All groups share one centre, and each spreads out both ways along 11 directions, with some noise.
In the rows, 128 means zero.
Some rows, each with its group after it:
[134 138 140 127 104 114  73 108 148 162 129 129  84 169 185  41 107 108
 103 156 206 165] | Bofus
[117 137 115  81 104 128 102 119 139 139  84 124  87 136 161 136 114 123
  98 104 122 147] | gef
[101 107  70  77 159 116 126 129  98  72 103 109 117 191 143 161 191 133
 140 121 121 106] | gud
[141 105 125  85 113 133 107  98  90 113 105 147 129 132  88 151 130 144
 166  91 132 129] | gud
[133  74 149 101 112 155 158 164 129 126 156  87 134  91 127 162 192 152
 107 102 112 142] | Bofus
[ 82 172 143 103 143 118 101 113 102 191 125 107 130 129 109 148 201 121
  65 140  90 155] | gud
[103  83 170 122  85 127  89 118  87 138 149 166  92 142 161 118 214  79
 177 134 180 157] | Bofus
[142 161 125 111  73 128 116 124 159 129  88  83 138  89 133 118  91 177
  79 105 105 106] | gud
[114 193 151 208 126  99 149 142  97 163 157 121 148  75 100 115 107 101
 120 157 126  99] | gef
[ 89  98 113  94  98  42  88  75  47  94 151 127 125 123 139 148 133 112
 154 127 183 117] | Bofus
[102 190 116 127 110  97 105  57  88 167  66 142 139 134 112 108 130 102
 124 130 126 138] | gef
[121 109 133 113  98  95 162  91 150 104 118 165 147 139 165 110 116  98
 181 155 129 126] | Ripin
[132 112  57  87 141  94 151  92  88  83 100  91 155 142 116 150 119 145
 144 110 140 102] | Ripin
[144 118 141  45 123 139 150 158 137  87 124 123 148 100  90 141 211 125
  92  79 172 169] | Ripin
[129 136 133 126 153 125 145 160  62 119 159 110 101 156  95 107 140 149
 181 174 138  84] | gud
[114 105 118 129 124 148  62 164 110 123 127 146  32 144 181 174  72 136
 145  97 106 101] | gud
[134 168 147 145 120 137 111 167  68 129 147 107 112 134  90  81 189 139
 146 151 176 101] | Ripin
[130 161 132 145 101 155  73 155 175 113  87 167 102 143 153 126  99 132
 116  98 108 110] | Bofus
[128 108 137  93 116 138 136 139 121 131 126 121 110 125 136 128 159 126
 129 121 127 145] | Bofus
[121 198 157 139  87  72 143  91 152 111 110 161 190  87  83 110  91 126
 126 154 106 104] | gef
[124 110 176 146 110 118  98 174 114 114 203 140 109 124 137 105 176 113
 124 148 190 131] | Ripin
[146  95 102 130 104 150 143 145 169 126 116  76 120 132 198 114 150 125
  88 107 158 148] | gef
[ 87 119 158  86 143 117  98 138  75 183 180  93  76 164 127 127 175 149
 118 191 112 137] | gef
[ 97 124 136  74 112 106 159 114 107 119 106 158 104 128 133 156 151 107
 174 149  87 121] | Bofus
[136  98 103 117 112 117 139  91  82  91 126 100 194 123  72 157 176 170
 157 110 126 103] | gud
[141 129 153  73  85 144 129 131 166 134  96 152  95 139 150  89 131 119
 138 133 139 155] | gud
[ 87 182 132 154 117 115 111  95  56 193  89 139  77 153 150 115 118 100
 186 175  83  94] | Ripin
[106 169 109  89 116 140  45 141  60 162  91  90  49 159 128 128 148 157
 104 104 132 119] | Ripin
[103 122 133 101  71 132  88  78 104 154  84 124 138 126 128 154 181 137
 134 108  93 134] | Ripin
[139 144 145 150 146 122 154 132 117 122 138 181 119 149 126  73 120  76
 186 163 177 134] | Bofus
[134 105 144 118 186 169 150 151  99 200 160 122  69 144 126 118 119 114
 146 158 125 164] | gud
[151 135 146 154 141 145 139 159 102 126 157 126 145 105  85 101 160 124
 139 125 183 128] | Bofus
[105 168 123 124 128 131 166 100  89 208  88 101  96 158 154  82 156  96
 166 193  99 131] | gef
[126  83  73 128 179 126 148  96  53 138 126  88 126 172 121 143 168 123
 165 136 143 131] | Ripin
[140 125  86 146 168 153 113 190 100 113 131 105  71 115 144 161  92 110
 104  69 159 121] | gef
[125 106 101 110  95 129  79 111 114 114 110 104 108 156 169 121 156 141
 124 111 149 124] | Bofus
[117  90 130 139 159 126 137 161  87 126 177 134  73 158 161 130 116 119
 180 165 136 112] | gud
[142  66 106 129 132 155 155 142 124 120 149  66 136 136 153 131 181 146
 125 123 143 134] | Bofus
[122 135 100 157 166 132  77 120  65 158 143  86 107 156 102 141  97 171
 111 135 119 100] | Ripin
[124 123 166 171 101 168  21 111 141 157 125 182 119 130 129 138 152 114
 102  76 142 164] | Bofus
[134 118 149 117 119 151 164 103 127 167 123 127 135 145 124  93 170 119
 162 162 123 155] | Ripin
[134 107 145 114 123 163 200 153 167 129 134 108 135 128 135 127 154 151
 157 158  66 114] | gef
[124 192 121 167 158 122 147 130  93 165 117 110 152  80  73 135  92 122
 104 123 111 116] | gef
[115 169 144 115 156 115 141  93 105 190 125 121 141 124  83 121 117 135
 116 167  81 145] | Bofus
[109 105 132 102 114 114 144 117 141 145 142  83 142 110 146 149 159 139
  89 136 104 143] | Ripin
[126 142 105 143 159 137 152 106  93 148 102 132 142 128 105 143 133 109
 150 120 114 134] | gef
[113 116 174  81 112 140  99 139  91 116 135 185  86 164 109 121 191 121
 201 150 133 122] | gud
[116 131  96 111 141  80  91  75 116  96 120 135 177 135 100 163 114 145
 102 109 133 126] | gef
[127 117  82 175 112 158 174 129 161 140  93  55 155 116 181 154 131 154
 112 123  61  96] | gef
[110 121 139 118  53  59 129 105 143  62 152 120 169  99 153 138 114 144
 129 143 135  86] | gud
[151 125  95  74 114 150 127 151 127 117  87  91  80 157 151 103 105 160
 128 112 141 117] | gud
[113 138 108 102 144 139  99  90 106 129  66 189 110 170 118 155 125 107
 167 103  98 133] | Bofus
[133  94 116  57 138 132  85 150 107  64 128 158  98 152 102 176 127 160
 141  86 136 120] | gef
[ 98 197 132 170 108 100 107 101  90 162 109 132 149  90 117 123 146  85
 105 123 137 124] | gud
[132 105  90  88 174 126 159 143 108 101 111 129  91 159 145 134 133  98
 153 119 150 137] | Ripin
[129 154 133 103 133 106 199 126 113 106  98 166 142 128 109 102 151  80
 190 146 141 123] | Ripin

New rows. What belongs after each?
[114 149 100 113 177 120 164 141 150 159 115 108 102 141 169 120 102  97
  92 152 111 146] | gud
[140 154 107 171 150 144 173 124 113 122 111 114 180 104  73 149 116 141
 140 117  97 102] | gef
[121  89 132 122 118 114 115  75  85 158 152  82 161 145 121 119 183 156
 129 152 139 139] | Ripin
[112 156 151 164 105 134  83 145  86 132 138 143 106 135 121 125 152 127
 150 135 130  92] | Ripin
[112 126 142  88 115 104  91 111 153 178 140 102  96 126 180 109 125 113
  48 136 157 186] | gef
[135 157 138 111 119 171 103 132 151 199 103 100  90 173 152  67 154 139
  98 160 119 161] | Bofus
[107 123 131 151 111  70 147  85 134 120 147 126 184  83 129 158 115 114
 106 139 121 122] | gud
[118 179 129 150 131 115 120  95  89 162  96 147 148 111  89 123 129 101
 130 126 126 134] | gef
[ 74 118 119 101 107 100 155  98 111 109  91 178 113 116 166 183 160  48
 178 114  92 133] | Ripin
[113 111 134 144 170 131 140 143 108 160 168 106 128 123 108 170 116 154
 116 150  80 120] | gud
[140 128 175  93 107 157  97 143 153 122 129 162 136 110  87 130 173 138
 109 101 141 160] | Ripin
[127 175 194 153 114 150 104 154 116 162 137 175 111 116  90  99 153 117
 151 147 114 127] | Ripin
[120 136 124  42  81 138  81 131  97 110  85 118 102 130 117 133 202 133
 103  72 160 150] | Ripin
[ 96 154 162 142 114 150 120 139  92 211 116 124  59 130 164 118 161  90
 155 162  88 135] | gef
[127  91 113  95 156 140 119 106  69 116 112 158 122 161  93 158 170 118
 186 100 135 135] | gud
[133 149 161 162 105 129 186 127 186 130 119 167 169  73 124 128 110 100
 147 135  95 127] | gef
[153 106 141 140 149 161 146 167 108 115 156 116 160 131  77 116 217 139
 141 122 175 138] | Ripin
[141 150 134  97 186 137 157 116  82 194 124 112 118 151  75  77 140 119
 133 158 160 170] | Bofus
[145 130 179 107  73 126 106 153 180 102 150 151 116 129 141  74 133 147
 118 150 169 132] | Ripin
[109 149 118  88 183  86 178 122 128 107 127 139 156 137  96 146 122 124
 124 166  99 119] | gud
[ 96 203 170 136  95 130  62 107  87 168 102 160 124 120  74 141 154 140
 120 127  80 110] | Bofus
[124 139 140 118 146 104  87 137  57 169 179  82 103 102  97 124 133 137
  72 124 183 149] | Bofus
[128 132 104  78  87 124 133 111 124 124  97  61 138 134 134 117 169 180
 109 129 112 114] | Bofus
[118 107 110 130 149 171 152 169 115 125 118  97  97 142 145 163 166 137
 148 119  84 108] | Bofus
[134 174 148 102 107 102 146  91 122 155 106 135 163  82  77 104 106 123
 110 129 140 148] | gud
[126 130  86 150 146 124 118 117 104 101 127  82 175 125  90 171 129 176
 104 104 100  87] | gef
[ 81 191 150 156 118 125  96 171 155 121 108 191  76 147 181 129 144  71
 131 142  98 109] | gud
[127 149 169 104  69 155 134 165 129 133 107 136  80 131 151  76 171 116
 170 147 138 116] | gef
[126 175 127 164  93 123 124  88 130 115  85 155 198  87  88 138 152 108
 131  93 124 122] | gud
[147 137 149 119 108 164 161 130 169 119 100 149 173  91  88 138 138 143
 134  97  93 134] | gef
[114 168  82 170 133 123 137  82  99 166  87  71 173 123 112 136 141 137
 105 125  93 111] | gef
[119 144 115 137 183 174 163 147  59 180 100 133  66 145 117 144 138  97
 190 132  89 115] | gef
[ 95 179 153 132 189 114 159 156  89 146 145 164 112 161  92 116 178  92
 155 189 110 116] | gud
[127 119  84  93 151 117  93 109 131 128 108  99 118 131 145 157  96 138
  59  82 140 161] | gef
[130 130 124  93  96 135  92 129 122 157  90 139  47 129 177 107  81 102
 124 100 157 155] | gud
[122 175 145 130  66 141 126 140 164 136  97  94 142 124 135  99 156 177
 106 143  82  93] | Bofus
[142 171 118 146 148 110  91 164  96  70 138 172 101 140  88 120  66 140
 158 118 162  70] | Ripin
[137 187 156 112  73 146 169 169 171 127 105 100 137 101 118  84 162 151
 112 151 109 104] | Ripin
[128 190 131 196 153  86 139 108  95 136 136 159 179  82  78 115  98  74
 122 124 176 132] | gef
[151 143 155  82 157 154 165 135 130 188 129 114 105 127  87  91 118 143
 122 161 114 155] | gud
[114 177 138  68  89 106 121 149  98  99 101 136  74 147 120 101 112 149
 169 157 113  69] | gef
[116 132 115  94 119 155 130 173 120  80  89 146  93 126 142 164 189  95
 134  73 134 124] | Ripin
[116 123 115 111  78  81 148 103 156  88 122  88 182 109 147 124 153 144
 109 139 132 111] | gud
[137 145 139  99 106 143 128 166 156 113 120  90 150  99  96 139 164 167
  72 101 119 127] | Ripin
[ 85 116 117 116 137 101  87 113  59 167 149  82  86 141 149 162 149 133
 106 143 111 124] | Bofus
[133 144 127 117 142 150 164 166 157  85 100 171 140 112 105 161 138 109
 142  90 104 121] | Ripin
[114 108 116 136 134  93  71  91 127 127 140 139 143 128 153 145 136  90
  76  91 180 171] | gef
[145 133 127 111 127 158 115 151 137 141 112 131  85 126 135 128  70 155
 124 109 103 122] | gud
[119 120 147 117 171 184 110 153 123 207 125 154  52 153 148 145 135 101
 120 119  94 177] | gud
[129  92 175 133 106 128 177  90 153 133 160 152 210  89  88 139 196 118
 141 141 117 158] | Ripin
[ 99 211 183  65 105 113  93 106 101 193  93 160  98 113  78 113 129 130
 109 147  84 145] | Bofus
[129 169 119 170 124 167 125 182 102 118 106 129  84 150 132 106 146 125
 177 132 125  71] | Ripin
[100 160 127 143  91 134 136 145 119 155 106 106  88 121 161 135 121 129
 148 151  68  87] | gef
